The rows are grouped in 5 different ways at once. Each group adds its own fixed numbers to the row, and there is some noise. The rows also spread widely along 16 directions, which tell nothing about the answers.
Known rows, each followed by its group in each grouping:
[ 10   6   8   3   8  -1   0  11   6   9 -28  12  17  11 -12  13  22  -1
 -24  -2  -1   0 -11  -1  -8   4   6  -2 -11  10 -13 -25  38   8   0 -10
  20 -24  21  11   8] : Mes Lefu Q (3) Z
[ 10 -25  17  -6  11   7 -18 -34 -14  15  -8 -24  34   6 -14 -14  17   8
  27  27  17 -59 -24  14  42 -54 -20   0 -20 -20  14 -27   3  41   1  -4
 -21  24 -29   1 -17] : Mes Lefu W (5) G
[-27 -13   6  11 -13   1 -28   4  -7 -13 -11  12   0 -28   0  29  21  15
 -24  14  30  -3 -12   6  -3 -16  20   4   1   6 -13  -6   4   5   8  -5
 -35   9   1   5   9] : Dure kanom W (3) G
[-10   1  -7  -7 -15 -12  15   3   5 -39  -5  58   9   2  15  18  27 -14
 -26  32 -10  20   2  -1  12 -19  12  21   2 -45 -11 -27 -32   6 -28 -21
  -2 -12 -16  10  -4] : motuz vaz B (2) H
[ 10   6  29  13   2 -14   3 -14  22   4  -7  10   2 -28 -10 -42  23 -11
  17  -2 -19  21  25   9  13 -23 -26  -3 -26   0  18  -1 -12  20 -18 -23
   9   6   8 -11  -9] : motuz vaz T (0) P
[  5 -15   0 -13 -27 -15 -20  -2  -6  -8  -3  -3  -7  -5  -7  20  20  -1
  -6  51   8  -9 -14   3  33 -70  34  12  -4 -23  23  -5 -15  24 -24 -42
  -2  22 -29  -3  11] : Fali kanom Q (2) H
[ 16 -21  35  -6  11   0  13 -26  24  -4 -25  12  37   7 -15 -25  38  -8
 -23   2 -37   5  12 -17   6   7 -13  -7 -12  13  16 -15  30  14   2  19
  28 -23   9   0  -4] : panu reka T (0) P
[-41  17 -48   5  -7 -15  29  -9   8  -9  31  33  11 -26   8   8  18  -6
  21   2 -10   7   7  19  -6 -12   6  25  13 -21 -15 -25 -41 -37 -35  11
 -67  15  16  18 -64] : panu reka B (1) Z
[-11 -23  20   7   1  15   4 -14   3 -28  -4   5   8  -9  14  -2   1  23
 -13   0   1  -2   3   2   8   3   1 -19 -15   1 -12   5  -6 -11   9  15
  -1 -25  20  -4 -16] : Fali reka B (4) P
[-17  -5  -4   4  20  12 -10  11 -32   4  16 -17 -13 -29  24  -4 -26  11
   1 -17   7  11   6  34  10   1  19 -22 -29  26 -17  34 -23 -29   5  21
 -13   2  32  14 -13] : Dure kanom T (1) Z
[ 10  -3 -37  16 -24 -21  12   4  26 -15  28   5  12  12 -28 -24   2 -11
  20 -29 -26  12  -6  20  16  22  -4  12  36 -29  24 -15  26 -19 -16   7
  -7   2  32  -6 -27] : Mes Lefu B (5) G
[  3  -7  13  21  -8  11 -21  16  -3 -10  19 -38   1 -15 -32 -25 -34  20
  45  -9  44 -14  11   6  26 -24 -25   0 -25 -28  -9   7  -5  -8   5 -20
  -2   2  13 -11 -34] : panu vaz B (4) Z
[  7 -16  25  22  -4  11 -14  24 -20   0   1 -20  -3 -40  -2  -4  -6  53
  -2 -21  14 -24   1   4  16   7  -7 -15 -36  14 -31  16 -19 -42  14 -14
  -3 -22  52   9 -30] : Dure reka Q (4) P
[  8   1 -14   4 -17  -8 -12  11   1  -9   3  -6   6  -9 -29 -25   3   4
  19 -22  -4  17  28  -8  19  13  -3 -12 -18   5  18  23   3 -28  -3 -17
  45  -2  25  -3 -17] : Dure kanom W (5) Z
[ 18 -42  19  28   2   0  -7  47 -11 -18   2   9 -25 -23 -14  44  19  24
 -51  17 -34  12   5 -21  21  25  16  43  -8  -9 -29  10 -13 -43   9   5
 -43  -6  35  35 -13] : Dure Lefu T (1) Z
[ -4  -7  22  12  23   3  10   5  21   7  -4   6 -22   1   5  31  14 -24
 -30  23 -25  18  -9  15  -6 -18  12  26   6   2 -22 -14  18  19 -10  10
 -51   3   5   2  11] : Fali reka T (2) G
[-11   1 -31 -10   5   8  24 -18   5  11 -16  37  19   1  19  16  34  -8
  -5   9 -14   2  -6  21  14  13  19  -7   6   1  -3   1   7 -11   2  14
   3 -17  18   6 -17] : Fali vaz Q (5) G
[-27   3 -36   2 -17  17   5  22 -20 -32  14   5 -19 -19  20  17 -10  17
   6   0  30  26  23  14   4   1  22  -1 -20 -10 -27  32 -47 -38 -17  -9
   3  -5   1  18 -15] : Dure reka T (1) G
[ -9  26  -3   6  22   3  -1  19 -22   5  -8  23  -2 -19   7  12  29   3
 -16 -10 -23  28  31 -11  -6   3  14   3 -34  36 -23  -3 -38 -33 -22  -7
  -1   1  11  31 -28] : panu vaz W (4) H
[ -8  -9  39   8  18   0  -2  15  -6 -17 -11 -10   1 -26 -24   0   7   6
  29  33  16  -5  28  -3  22  -7   1  14 -26 -18 -15  40  -2   1  18 -22
  -8 -16  18   6 -20] : Mes Lefu B (5) Z
[-27   1 -31   3  -3   4 -37   8 -25   8   6  -1  12 -14  -3  -2 -13  -2
   1 -26  30   1 -14  29   6   5  -3  -7   1   0   4  -6  13  -6   3  26
 -26  28  13  15   6] : Dure kanom T (4) Z
[-11 -19 -60   1 -25  26  12 -17   1  -9  -9  21   0  27  18  49   0  11
 -20  -1  31 -25 -49  23  13  15  33 -13  20 -12 -28 -30  24 -17  18  16
  -5 -17   0  -8  -8] : Mes kanom W (0) Z
[ 10 -27 -12  46  -6  52 -11  -8  17   3   0 -13  12  -1  -5  13  -9  32
  -8 -31  22 -15 -18   2  -8  12 -38  -5 -10  10 -38 -28  30 -25  13  28
 -27 -12  21   0 -33] : motuz reka B (3) G
[-26  17  15  14  14   3  18   0  28 -10 -14  10   3 -22 -10   0  15  -6
  12  17  14  17  18  -1 -21  -7  -6  10 -17  -8 -31  -5   4  15  -9 -11
 -18 -16   8   1 -12] : Mes Lefu T (1) P
[  6 -27  14  26 -35   1 -15  15  22 -35   6  -8 -53   0   2  25  -3  10
 -27  24  16  16 -12   8  12 -43  20  19   3 -36  -7  -5  -3  17 -11 -31
 -21   2 -21 -30  33] : Dure reka Q (5) H
[-12 -10  13  28 -11  -3 -18  -9   9  -3 -14  14 -13 -41   8  22  29  26
 -33   7   6   1 -12  10 -18 -35  11   0  -8  25 -12 -21  -5   6  -8 -18
 -40   1  10   4   7] : Mes reka Q (5) Z
[ 11 -17  13  15  -8   8 -42 -11  -9   4 -13 -39 -10   9 -37  -6   5  17
  13 -10  17 -10   1  -2  14 -22  -1  -8 -17  21  16  -8  28  15  13  -6
   0  20  -8  -6   5] : Mes Lefu B (4) P
[-27  30 -28  50 -19  -6  -2 -10  13  -5  -2  47 -16 -53  24 -10  29  36
  -1 -47   8  24   3  23 -20  10 -17 -24 -20  27 -19 -18 -50 -28 -22 -19
 -16   4  23   0 -23] : motuz Lefu W (4) G
[-11  10  11   7  18   1  -9   5  -9   3   2 -10  32 -14 -18  -4  20  15
  -2   1  -7  -2  24 -23 -17 -12 -16  21 -36  17 -20 -28 -16 -11 -22   2
 -17   3  15  35 -29] : Dure Lefu Q (1) G
[  3  15 -44  -4  -3  -4  15  48 -11  13  21  24  26  -7  16   8 -26 -25
 -15 -15   4   4 -37  35  12  -4   2  11  16 -34 -23 -19   6 -27 -37   6
 -16   2  37  33 -16] : panu reka T (2) Z
[ 55 -27  22   6  11  -6 -23   0 -14  39  -9  -8  26 -13 -10 -35  31  -2
 -15 -12 -53  -8  -6   5  48 -32 -18 -23 -31  28  48   4   7  -1 -23  -3
  22  29   6  17  -9] : panu reka W (4) H
[  3   8  -6  10  -6  10 -27  15 -18  -2  12 -44   5  -7  -8 -15 -28  26
   1 -21  24  -1  -4   8 -12 -35   4 -21 -31  28  -8 -16  -5  -4 -26 -11
  17   6   8  19  -3] : Mes Lefu T (1) H
[-20  27   0 -22  13  -7  22 -17   3 -14 -51  48  21  29   4  -8  43 -16
  -4  -8   3  22  19   5  -5  45  19 -28 -16   6   3   4  24  21  14  -8
  79 -48   2  -5  27] : Mes Lefu Q (4) G
[ -1 -19   0   3 -16   8  -1  23  19  -1  -2 -12  13 -10 -31  30   4  -3
 -14  36   9  -6 -10 -13   1 -26   6  29   6 -19 -22 -13  33  -6  -7  -8
 -24  -5  16  13 -11] : Dure reka T (2) Z
[ -7 -18  -5  22   2  17 -12  14  12   4  18 -33 -49  -9 -10   8 -23 -22
  37  27  21  22  10  32  31 -40   6  24  -7 -38   3  35   9  10   0  -5
 -49  27 -12 -27  -3] : Dure vaz Q (4) Z
[ -8 -10 -27   1  -1  36 -11  -6 -14  13 -20   3  18  -3   5  32  21  13
  -8   6  20  -8  -7   5   3 -14  15 -16 -12  27 -15   3  17 -20   3  17
  -7   1  -3  20 -20] : panu reka B (3) H
[-24  18  32 -10  31 -18  -2  22 -31   0  19 -16  10 -13  -3  -2  -3   9
   0  -3 -11 -13  12   6  -8  -3  16  22 -24  10 -33 -22 -26 -14  -4   3
 -36 -13  42  22 -31] : Dure vaz Q (0) H
[  2  16  -4   1  -5 -23 -39  20 -37  20  -6  -5 -38  -2 -14  11   7 -10
  14 -12  13   9   4  26  29 -11  22   9 -14   7  14   9  -8   5   3 -35
  -4  33   1   1  20] : motuz kanom Q (0) Z
[  2 -32  22  18 -10  -2  -9   0   1  -9   2 -15 -27 -16 -12  16  12  30
 -20  -4 -14  -7  -4   3  13   7  15   7  -3  11 -14   2  -1 -20  18   8
 -32  -7  25  -5  -8] : Dure reka T (1) P
[  4 -38  10   5 -10   7   9   0  19 -39 -13  25  -8   1  -2  17  22 -14
 -15  35 -12  23  11  -4  24  -3  13  19   4 -39   3  20   5   5  -1  -1
 -11  -9 -14  -3   4] : Mes reka B (1) P
[ -1  17   6  24  -3   7  12  13  11  -1  -4  -4 -24  -6  -4  -7 -20  14
  25 -33  29  -6 -10  29   9  21  -3 -28 -12  -2 -36   8  14 -13  21 -25
  16 -33  43 -29 -15] : Mes kanom B (4) P
[ -9 -21  -7  12 -25   1 -13 -16  25 -29  -8  16   0  -9  11  -4   6   2
 -17   6   9  19 -11  14  10 -12  14 -14  10 -20  25   9  15  17   1   2
  10  -6  -3 -24  24] : Fali kanom Q (5) H
[ 14 -14  23   7   9  -7  25  -2  23  -5   0  21  26 -14  -5 -10  25   1
 -15  18 -36  -4   1  -2  16  -6 -17  12  -7 -17  -7 -21  -5   2 -15  -4
  -8 -19  25   7 -27] : Fali vaz T (4) G
[-11  -9   6  14  -2  -6   5   0   9 -12   9  -4  26 -16 -27 -15   6  16
  19  -2  -6 -12   6  -4   9  15 -18  17  -5 -25  -7 -11   1 -11   2  11
 -21 -11  25   7 -36] : motuz Lefu T (1) H

New rows, each followed by its group in each grouping:
[ -6  14  48 -16  43 -13  -7  20 -34   9 -17  11 -18   3  10  15  12 -24
 -17   9 -20  14  14  14  18   3  28   4 -21  21 -20  20  -1   6  15  -4
 -10  -6  22  10  16] : Dure kanom B (5) P
[-13  -4  19   3  26  13 -11 -15 -23 -14  -8  -1  -5   7   5   4  16   8
   5  -3   7  -8  22   1   5  -2  -7   9 -38  10 -22 -13 -33   8   3   2
 -20   5 -21  10 -13] : Mes reka W (0) G
[ -6  -9  -4  17 -19 -17  -1 -13  20 -21 -11  23  16  -8 -35  -2  45  20
 -11 -11 -17  -4   8 -21  -5  23 -13  22   2  -9  -1 -41  -2  -7  -3   1
 -16  -5  12  10 -21] : Mes Lefu T (1) P
[-23  16  43 -20  37  -2  -4   0 -25  11 -30  11  10   0  13  11   8 -14
 -12  14  25 -12  -6  23   3 -18   9  -7 -25   6 -25  -8   9  37  13  -4
  -7 -13  -2   7  27] : panu reka T (5) Z
[  4  -3   7  10  -1  -2 -15  36 -23   5   5 -14  -4  -2 -12   6 -16  11
  11 -10  25 -18 -19  26  30   6   4   0  -4 -20 -19   8  13 -10  11 -13
 -11  -3  33   6  -3] : Dure Lefu B (4) G
[ 21  10   0  14  -5 -26   3 -10   7  20 -19  20 -33  13   0   2  38   0
  -9 -22 -25   1 -20  26  18   0  12 -10  -7   8   8 -27   0  14  -5 -25
   6   0   6 -16  16] : Mes Lefu Q (1) P
[ 34 -26   4  22 -29  -8 -38  31 -10   5  15 -32  -3 -10 -43  19   0  31
 -24   1  -4 -25 -23 -13  14 -39   1  33  -2  -4  -2 -49   5 -15 -18 -33
 -30  19  18  21 -18] : Mes vaz Q (4) Z
[ -5  -4  23   8 -19 -15   6   4  16 -38  11   4 -13  -5 -15   0  18  12
   1  14   2   5  18  -9   2 -23   0  20  -9 -25 -13 -19 -25  -1 -19 -35
 -10 -10   0  -9 -15] : Dure reka B (3) G
[ 24 -35   0   9 -18   6  -7  14  -2 -44 -19  25 -16  25  -8  21  24   6
 -40  12 -16  21   9 -23  30  15  11  24 -11 -36   3  -6  -9  -3  -4  -7
  22  -8 -20   7  15] : Mes Lefu Q (4) P
[  4 -27   4  -9 -31 -16  -7 -25   6 -10 -20  21  -7  10  -8  14  42   8
 -30  16  -9 -14 -23   6  29 -15  23  -1  11 -10  15 -29   7  17  11  -7
   4  -2 -11 -13  19] : Dure vaz T (2) P
[ 15  -4  -9  16 -16  -3   1  -2  30   8 -14  13   5 -14 -17 -17  16  -9
   4 -10   0  11  -8  17  14  -4 -12 -10   3 -13  13  -3  27  10  -7 -13
  13  -4  11 -11   4] : Mes vaz T (1) P
[ 24 -19   3  18  -5   7 -14   7 -12   7  13 -27 -22 -14  -2  -4   5  19
   3   5 -18   1   6   4  32 -38   2   4 -34   6   5   5 -30 -17 -20 -13
 -13  22   4   7 -22] : Dure Lefu Q (4) P
[ -3  18   4  12   2  -3  28 -18  16   9   1  13   7 -11  12 -29   5  11
  21 -28  13 -18 -13  35   8  -3 -23 -27 -20 -10 -20 -21 -16   5 -10 -14
  10 -23  17 -19 -21] : panu reka T (1) G
[ 20 -37  -4  24 -10  22  -1  25  37  -4   3  -3   7 -27 -29  18  17 -10
 -23  37 -25  33  15 -26   7 -19  -7  38   0 -15  -5   9  24 -20 -21   7
 -32   9  13  20 -22] : Dure vaz T (1) P
[  1 -12  16  -9  -3 -16 -20  10 -15 -20  -1 -11 -18   1  -9  -1  11  -9
  -2  28   1  12   8  11  24 -40  26   9 -11 -16  23   9  -9  30 -18 -20
  -1  17 -26   5  21] : Mes Lefu T (3) H
[  1   8   3   1  11 -15 -18   6 -20  10  -2  27  18  -9   8  -1  19 -16
 -23  -5 -21  14  -3  12   7 -16   0  15 -11   6   7 -24 -12   8 -25  -2
 -15  21   6  25   3] : motuz kanom Q (2) G
[ -8   5  20   1  29  -2 -18  32 -24   5   9  -6   8 -39 -11  -3  15 -10
   3  12 -23  26  46 -10   5 -17  -7  38 -34  11  -7  25 -29 -23 -25   1
 -43  27  19  42 -27] : Dure reka Q (5) P
[-26 -46  -2  18 -41  22 -23  -8  13 -46  12 -38  -4  -4 -11  14 -30  41
 -13   2  47  -8 -19   7  -4  -3  31  -4  24 -12  -7  -1  36  -8  33  21
 -11 -26  17 -25   5] : Dure vaz Q (5) G
[-14 -27  16  22 -17 -16 -22  -7  18 -33  -1 -12 -14 -17 -40  -1  20  14
  -2  11  -1  16  20 -15  -1  -3   7  23   2  -9  18  -2   7   9   6  -2
 -24   9  -2  -3   1] : Mes Lefu T (1) Z
[ -7 -12 -60 -16 -24  28   9 -11 -21  -2 -10  30  35   0  48  23  -9  16
 -28   6  46 -30 -57  39  12 -32  13 -38  -7 -16 -23 -30  -7  -5 -23   3
  15 -11 -10  25   3] : Mes reka T (1) Z
[ 19 -25 -23  11   1  27  18  10   3 -20   4  13  10  32   5   0 -10  -1
 -12 -11  -7  -2 -13   4  34  31 -16   6  -5 -48 -15 -13   6 -15   0  31
  13 -18  -1   1 -16] : panu Lefu T (4) H
[  0  -8  38  -9 -15 -46  -3 -26   8 -14  -8   7  17  -1 -24 -26  33  10
  -9   0 -28  -9   4  -3   8  -7  14  -2   0   6  30 -33   7  18   6 -18
  24 -22  24 -14   1] : motuz vaz Q (0) Z
[-12 -11   9  39 -21 -15   0  -7  33   4   6 -13 -38 -37 -27  16  31  26
  14  12   1  -6  -5  14   6 -17   8  18   8  -3  -9  -6  -2  -2   6 -21
 -59   9  16 -20 -17] : Dure Lefu T (1) G
[  2  12  14  10  -2 -17 -10  35 -11  12   8   7   0 -39  13   1  -5   5
 -22  -4   8   2 -23  31   3 -28  10  -8 -10   6 -20  -6 -11  -2 -22 -29
 -17   3  37  17   9] : Dure kanom T (1) G
[ -9 -10 -16   5   8  22  15   3  14 -18  -8  28  21  -9  22  11   6 -17
 -22  21  -1  27   8   4  -8 -13   0   8 -11 -16 -14   2   4  -3 -23  10
  -4 -14   0  17  -6] : Mes reka Q (5) Z
[-30 -27 -16   6 -12  10 -20 -45  -1   1 -32  48  31 -51  22  11  52  14
 -17  28  29 -13 -19  19  17 -32   3 -20  -7  -3  18   0 -14  19   6  15
 -33  22 -25  12   4] : panu kanom T (1) Z
[ 14 -26  10   5   2  17  11   5  -9 -21  13 -14  -8  12  14  19  -8  20
 -28  23 -10 -10 -17   1  19 -30  18   6 -16 -12 -24 -24 -22  -7 -16   6
 -11 -10  -6   7 -17] : panu Lefu T (4) H
[ 13  -2  38  -4   4 -40  11 -20  22  16 -10  30  16 -26 -12 -13  58 -14
 -22  31 -53  -4  -1  -1  11 -48  -3   9 -12   6  17 -34 -11  26 -28 -28
 -12   8   9   4  -6] : Dure kanom T (2) Z
[  4  -5  26  31  -1  18  -7   0   6 -30 -10   4 -28  -7  14 -11  -3  33
 -37 -41   1  31  15  -4  -9  18  -1 -27 -33  32 -24  -6 -18 -14   9   3
  33 -31  17 -12   7] : panu vaz T (4) P
[ -9  13  24   0 -24 -42 -10  20 -12  -6  -7  -8 -10 -10 -41   6  12  23
  19   6  21 -25  -6  -1  21  -7  19   8  -2 -14  -6 -15  -1   4  11 -56
   6  -9  24 -10  -5] : motuz Lefu W (4) Z
[  4  -7   1  10 -13   2   8   6   9   4 -20  15 -20   2  -9  25  11   4
   1   8  24 -12 -18  21  25   9   8  -1   2 -24 -22  -3  22   6  25 -22
   4 -24  12 -18   4] : motuz vaz T (3) Z
[ 24 -36  10  25  -4  41  -1   1  22  -7 -15 -17   5 -16 -15   0   3  17
  10  14  11   0  11 -11  19 -12 -18 -10 -29  -3 -14  30  19 -13   7  -6
  10 -16   9  -1 -25] : Mes reka B (1) P
[  6  15  -8  -9  -2  -4 -18  30 -26  11  -4 -10   9  -4  -3 -15 -10   1
  -6 -22   9  12  -3  17  13  -5   9 -22 -19  15   4   6  10  -8 -15  -8
  32   5  24  21  14] : Dure Lefu T (4) P
[  2 -26   1  -1 -15  -4 -25   2  -2  -1 -12  -8 -12  13 -29  28  23  -6
 -11  23   8  -9  -6  -8  22 -22  13  24   1 -13   7 -13  23  12   5 -11
 -25  22 -19  -2  13] : Dure reka W (0) Z
[-11  -1  -9 -21   3   1 -20  10 -24  15 -26  21  44   2  -9  14  30  -5
 -12   3  13 -18 -13   8  13   7   5  -6  -1   0   1  -6  33   0   7  12
  -2   0  11  27   4] : Dure reka B (3) H
[  5 -51  13  12 -30  -1 -23   7  -3 -54 -11   7 -33   6 -23  18  13  18
 -27  15  -6  26  23 -19  32  22  23  19   3 -25  16  20  -1  -8  25  -3
  15 -10 -10  -8  18] : motuz vaz T (4) Z
[ -1   3 -42  11  -5   9  21   7  24  12 -21  24  18 -19 -20  10  36  -7
   4   2 -17  26  15  -2  -4  28   8  -3  -1  14   0  19  28 -31  -6   4
  16 -15  30  22 -24] : Mes Lefu T (1) Z
[ 16   5   7  15 -14  -7  23  49  26 -33  -7  34 -38   5   9  14   0 -24
 -20  15  -6  46   6  10  12   1  14  17  -3 -54 -18  15  -1   5 -28 -48
  24 -28   3 -15  26] : Mes reka Q (4) H
[  3   9   7  -3 -19  -3 -23  18 -21 -12 -11  17  13  -9   8   4  -1  12
 -23   9  41  -5 -18   7  12 -51   7 -17 -21 -11 -12 -28 -15  16 -22 -44
  25  -3  -7  12  16] : panu vaz B (4) Z
[  0 -10   0  28 -35   4  -8  12  29  -3 -19  17 -23 -45  -3  29  40  19
 -28  25   9  20  -4   1  -7 -32  17   0  -3  11  -9   5   4  -3 -14 -38
 -15   0   6   0  14] : Dure reka T (0) H
[ 15 -30  -8  10 -35 -12 -24  12  -7 -11  -3   1 -17 -18  -6  11  17  17
 -25   1  -2  -1 -21  17  24 -15  28  -3  10  -3  22   4   5  -2  -7 -19
  -3  11   5   5  19] : Mes reka T (0) H
[ 12 -18  21 -23  13 -23  -6  10 -44 -25  13 -14  18  34 -20 -21  -6   7
   5 -27 -26 -23  10   5  36  38   8   6  -9 -14   8  -3  -9 -17  10  12
  20 -16  24  18 -16] : Mes reka B (1) G
[ 11 -17  34   7 -11 -36  -3 -12  13 -19  -7  40  19 -16 -14 -34  41   2
  -1   2 -19 -10   3   4  37   1 -25   3  -8 -43  24 -10 -16  19  -2 -24
   4  -2   9 -11  -1] : Dure kanom B (1) G
[ 12  -3 -47   1   3  29 -11   6  -2  -5  -2  17  16  26  -6  17  11 -21
 -11  14  -1  24  24 -22  11 -22 -23  33 -31 -27  -4 -27 -19  -6 -41   6
   1  26 -38  32 -15] : Fali vaz Q (1) Z
[  2  19  27   5  15 -18 -12   2 -10   0   2  -4 -38   1  14 -23  -3 -25
  15  -4   4  27   6  34  23 -43   9  -8 -23  -4  13   8 -21  34 -19 -24
  -3  25 -16 -16  23] : panu Lefu B (0) P
[  6  11 -17  25  -3   2   8  15  12  -5   0  23 -53  10  -2  38  25  -8
 -19  -4 -18  36  15  -4   3   1  13  39  -7 -10 -29 -25 -27 -19 -18 -13
 -34  10 -11  -2 -11] : panu vaz Q (1) P
[ -3  20  18   0  28  -8  22   6  -7   7  17   4  10   6   7   6   1   5
  -2   0 -22 -19  -6   7  -3 -15  -5  13 -20  -2 -44 -48 -28  -9 -21  -5
 -32 -16  28  14 -41] : Fali vaz B (1) H
[ 23 -44  -1  -5 -35 -23 -17   6  -1 -37  -9  22 -11  46 -22  16  27   4
 -60 -15 -36  10 -13 -16  29  41  28  23  25 -28  24 -31  24 -10  17  15
  22 -14   5  -6  30] : Dure vaz Q (1) P
[-15 -33 -40  17 -51  10 -18 -11  38  -4 -13  21  15 -25 -17  22  20  -2
   1  35  46 -10 -36  13  24 -37   2   7  27 -50  15  -7  37  14   3  -9
 -32  19 -16 -17   4] : Dure vaz W (2) Z
[-12  19   3  31  -1 -10  11  32  10 -21  10  37 -16 -38   4   8  13  10
  -8  -3   0  16   7  10  -4  -1 -14  27 -12 -31 -41 -25 -44 -12 -25 -30
 -42  -7  19  11 -22] : Mes vaz T (4) H
